The rows of a group lie close to one hidden flat surface of 6 dimensions, which may be shifted away from zero. Surfaces can cross.
(in the rows, 128 means zero)
Known rows, each followed by its group:
[115 116 126  89 141 124 128 159 127 208 131 131 165 139  89] : Keson
[121 101 148 178 135 114 100 100 151 106 117 141  81 137 174] : Rad
[115 142 100 112 147  80 169 123 119 150 123 138 163 152  66] : Bebe
[ 90 107 155 162 147  85 102  59 101 128 110 131 124 177 135] : zigo
[122 117  97 113 187 114 147 135 153 156 115 120 167 160 162] : zigo
[105  89 169 141  98 134  88 129 135 132 125 116 107 138 121] : tize
[154 101 125 130 143 155  98 156 118 178 132 165 139 155 182] : Rad
[131 128 150 121  97 127 101 112  61 155 131 131 129 156 100] : zigo
[138 102 155 148 106 121  96 133  97 156 129 199  99 159  91] : Keson
[114 143 105 149 153  69 168 105 165 121 113 107 118 116 117] : Keson
[ 92 104 131  89 185 148 105 146 169 180 122 178 169 112 155] : tize
[141 140 117 148 138 133 134 129 154 114 129 156 145 117 177] : Rad
[146 108 156 108  92 159  85 150  65 156 142 143  94 154  96] : Keson
[148 161  89 137 139  98 166 133 144 159 130 124 143 108 140] : zigo
[110  85 130 135 142 122 154 156 181  76 110 128 163 165 117] : Bebe
[116 151 135 160  85  67 153 101 103 120 126 158 111 127  48] : Rad
[124  90 131 155 153 119 109 151 127 158 115 228 168 195 145] : Rad
[106 114 136 126 120  90 116 146 127 210 126 186 148 139  90] : tize
[139 106 126 130  93 129 151 172 131 112 123 137 161 161  79] : Bebe
[108 148 127 178 116  55 149  79 110 120 112 159 135 148  94] : zigo
[ 96 139 118 148 151  56 163  92 117 128 108 194 148 162  47] : tize
[136 142 158 150  83 148  94 126 104 134 142 192 104  96 133] : Keson
[104 143 115 168 150  75 154  78 142 106 109 129 141 137 143] : zigo
[110 106 139 166 140  81 133 104 158 116 110 139  92 144 110] : Rad
[116 112 144 156 133 120 117 101 162  81 117 100  82 112 153] : Rad
[137 139 120 107  97 148 153 155 113  92 134  96 154 133  92] : Bebe
[113 117  97 144 178  59 162 136 183 186 108 156 152 142 111] : tize
[111  97 147 125 130 105 124 108 102 102 116  87  92 175  66] : Keson
[106 115 156 105 131 185 107 137 140  45 127 159 179 126 137] : Rad
[113 140 103 123 154 135 165 124 194  44 117  71 151  95 159] : Bebe
[122 179 135 166  79 106 144  82 101  62 126 135 122 104 104] : zigo
[143 141 112  97 115 111 141 155  75 211 140 146 152 143  61] : tize
[143 130 103 127 146 125 132 154 156 186 129 174 126 106 158] : Keson
[126 178 103 155  91  74 192 112 125  88 127 122 158 112  66] : Bebe
[106 190 124 128  93 132 131 124 145 171 153 165 165  36 139] : Keson
[131 110 139 152 104 164 111 149 169  87 126 119 152 123 190] : Bebe
[137  79 157  96 118 204 108 188 144  77 126 143 135 147 109] : zigo
[116  85 147 121 154 134  91 121 117 162 120 120 124 172 147] : zigo
[105 119 131 156 153 116 137 107 179  62 108 162 148 124 160] : Rad
[ 94  88 191 129  94 145  77 110  93  92 124 139 105 161  81] : tize
[144 129  97  41 181 141 149 166  70 187 131 143 171 182  61] : tize
[ 90 128 110 169 172  70 155  92 196  98 101 147 154 127 162] : Bebe
[114 133  91 128 176  93 161 133 189 169 119 131 157 108 144] : tize
[ 77  94 128 126 179  84 144 116 154 111  99 149 159 184  85] : Bebe
[ 74 114 139  83 137 130 124 138 141 165 128  97 173 128  88] : Keson

New rows. What belongs after each?
[141 157  94 107 137 133 166 150 115 112 130 137 197 144 109] : zigo
[107  75 178 149 103 160  73 132 121 110 120 159 142 169 153] : Bebe
[139 148  90 112 160 110 148 132 128 187 129 106 162 136 161] : zigo
[140 144 122  99 112 146 139 151 107 138 143 105 160 126 114] : Bebe
[111 116 146  76 131 164 116 132 103  99 134  92 150 143  99] : Bebe
[122  76 114 132 184 122 133 162 207 145 109 139 117 143 163] : zigo
[105 108 118 159 143  43 162 120 164 142 105 152 111 152  64] : Rad
[137 122 165 136  52 147 112 149  84 112 135 144 149 155  82] : Bebe
[138 135 116 106 117 164 140 152 147 100 135  85 149 110 155] : Bebe
[124 121 146  96 127 204 113 143 124  43 132  98 158 137 155] : zigo
[110  89 177 171  82 143 103 127 140  52 116 143 139 154 133] : Bebe
[174 142 108 156 134 122 143 122 138 110 130 119  65 107 162] : Keson
[104 101 119 142 182 110 129 111 177 120 105 118 134 146 177] : zigo
[137 112 159 144 118 146 111 101 114  65 122  98  62 136 130] : Keson
[ 88 161 132 168 126  80 140  66 134  88 116 138 138 112 126] : Bebe
[ 98 142 152 123  94 135 106 124 123 153 136 150 146  91 103] : Keson
[152 111 124 149 143 144 105 126 157 150 131 105  84 114 212] : Rad
[149 130 106 101 140 123 153 141 111 136 129  77 124 148 101] : tize
[112  60 160 119 165 157  90 151 151 124 114 160 131 181 145] : Rad
[ 96 134 120 118 154 105 161 101 144  65 114 105 149 133  88] : Bebe
[139 126 120 139 120 136 154 153 169  87 124 115 156 127 137] : Bebe
[ 96 102 132 116 155 102 158 131 177 101 110 109 121 129  69] : Rad
[157 175 121  99  94 154 131 137  95 143 152  80 111  79 130] : Keson
[ 70 106 176 119 140 152  73 117 152 142 123 194 150 108 135] : tize
[117 169 111 169 130  65 143  60 109 132 119 115 131 126 143] : zigo
[ 94  73 164 119 141 154  92 134 143  89 111 135 148 169 136] : Bebe
[137 112 109 153 118  84 152 154 162 191 123  89 120 134 121] : tize
[ 82  98 117  99 203 102 151 113 165  99 100 111 157 157 100] : Bebe
[144 121  96  81 160 175 159 192 158 114 130 127 188 140 142] : zigo
[117 112 121  59 167 169 120 152 123 137 132  88 161 144 129] : Bebe
[127  87 177 159 104 136  78 117 103 126 124 161  90 168 127] : Rad
[104  84 170 135 135 160  68 119 124 137 122 155 144 161 180] : Bebe
[123  87 119  69 164 160 131 175 164 148 122  96 131 135 113] : Rad
[138 113  92 129 163 130 145 170 186 169 123 127 177 134 191] : Bebe
[142 168  95 100 124 119 161 131 136 149 140  60 134  82 124] : Keson
[114  80 113 157 152  79 142 165 166 181 105 195 181 196 115] : Bebe
[152 177 118 123 105 157 126 132 127 142 148 126 116  59 167] : Keson
[126  64 112 103 190 115 136 173 163 182 109 113 139 192 119] : tize
[157 179  98 167 116  78 167 108 125 137 131 147  97  95 120] : Keson
[156 129 145 148  92 136  98 131  79 162 137 153 107 140 131] : Rad
[ 99  97 144 126 138 114 119 112 135 113 115 108 115 151  95] : Keson
[141  96 130 155 121 128 128 162 186 143 123 141  78  96 142] : zigo
[ 90 101 140 124 163 144 106 136 197 140 117 161 144 101 177] : Keson
[125 142 139 141 114 122 115  95 113 131 133 104 107 119 153] : zigo
[131 128 142  73 112 204 110 152  84  71 140 112 181 158 130] : zigo
[152 116 124 179  75 129 169 182 181  56 118 125 165 135 124] : Bebe
[105 156 164 154  77 131 108  85 106  82 136 131 105  88 109] : Keson
[ 97 181 115 148 159 108 136  62 152 104 125 107 136  74 194] : Bebe
[113 138 143 174 100 110 129 102 147  87 123 135 143 115 144] : Bebe
[136 125 146 141  97 149  98 130  92 130 137 169 138 146 134] : Rad
[179 109 113 146 152 141 132 124 137  86 122  93  40 146 169] : Keson
[102  79 158 203 109  96  87 122 148 150 108 221 152 181 159] : Bebe
[131 139 102 164 137  91 171 127 182  96 118 146 128 104 132] : zigo
[ 90 162 103  82 202 107 141  78 124 152 123  99 150 113 130] : Bebe
[ 86 100 141  99 163 125 124 122 158 120 113  90 141 135 115] : Keson
[116 115 140 147 109 131 130 134 150  78 124 122 148 132 140] : Bebe
[ 93 119 157  94 114 164  98 130 132 136 136 113 150  98 123] : Keson
[122  79 129 120 171 141 110 153 169 141 117 124 111 151 159] : Rad
[113 132 142 135 119 150 119 112 152  74 129 105 142 111 163] : Bebe
[139 168  96 122 102 110 188 142 133  93 131 100 165 111  91] : Bebe
[120  95 172 147 118 166  82 115 122  81 126 150 108 147 170] : Rad
[118 137 114 175 141  68 154 121 141 125 109 234 181 154 114] : Rad
[125 165 101 106 165 119 125 111 116 204 139 128 164 111 166] : Bebe
[178 140  95 125 145 134 145 153 132 157 131 102  89 118 152] : Keson
[122  94 114 179 145  83 152 150 195 134 104 171 167 159 158] : Bebe
[132 147 112 120 134 157 134 140 148  99 129 144 159 109 167] : Rad
[137 143  98 129 128 112 158 153 143 163 129 130 173 125 133] : Bebe
[137 117  97 117 156 141 137 167 173 167 130 118 172 127 192] : Bebe
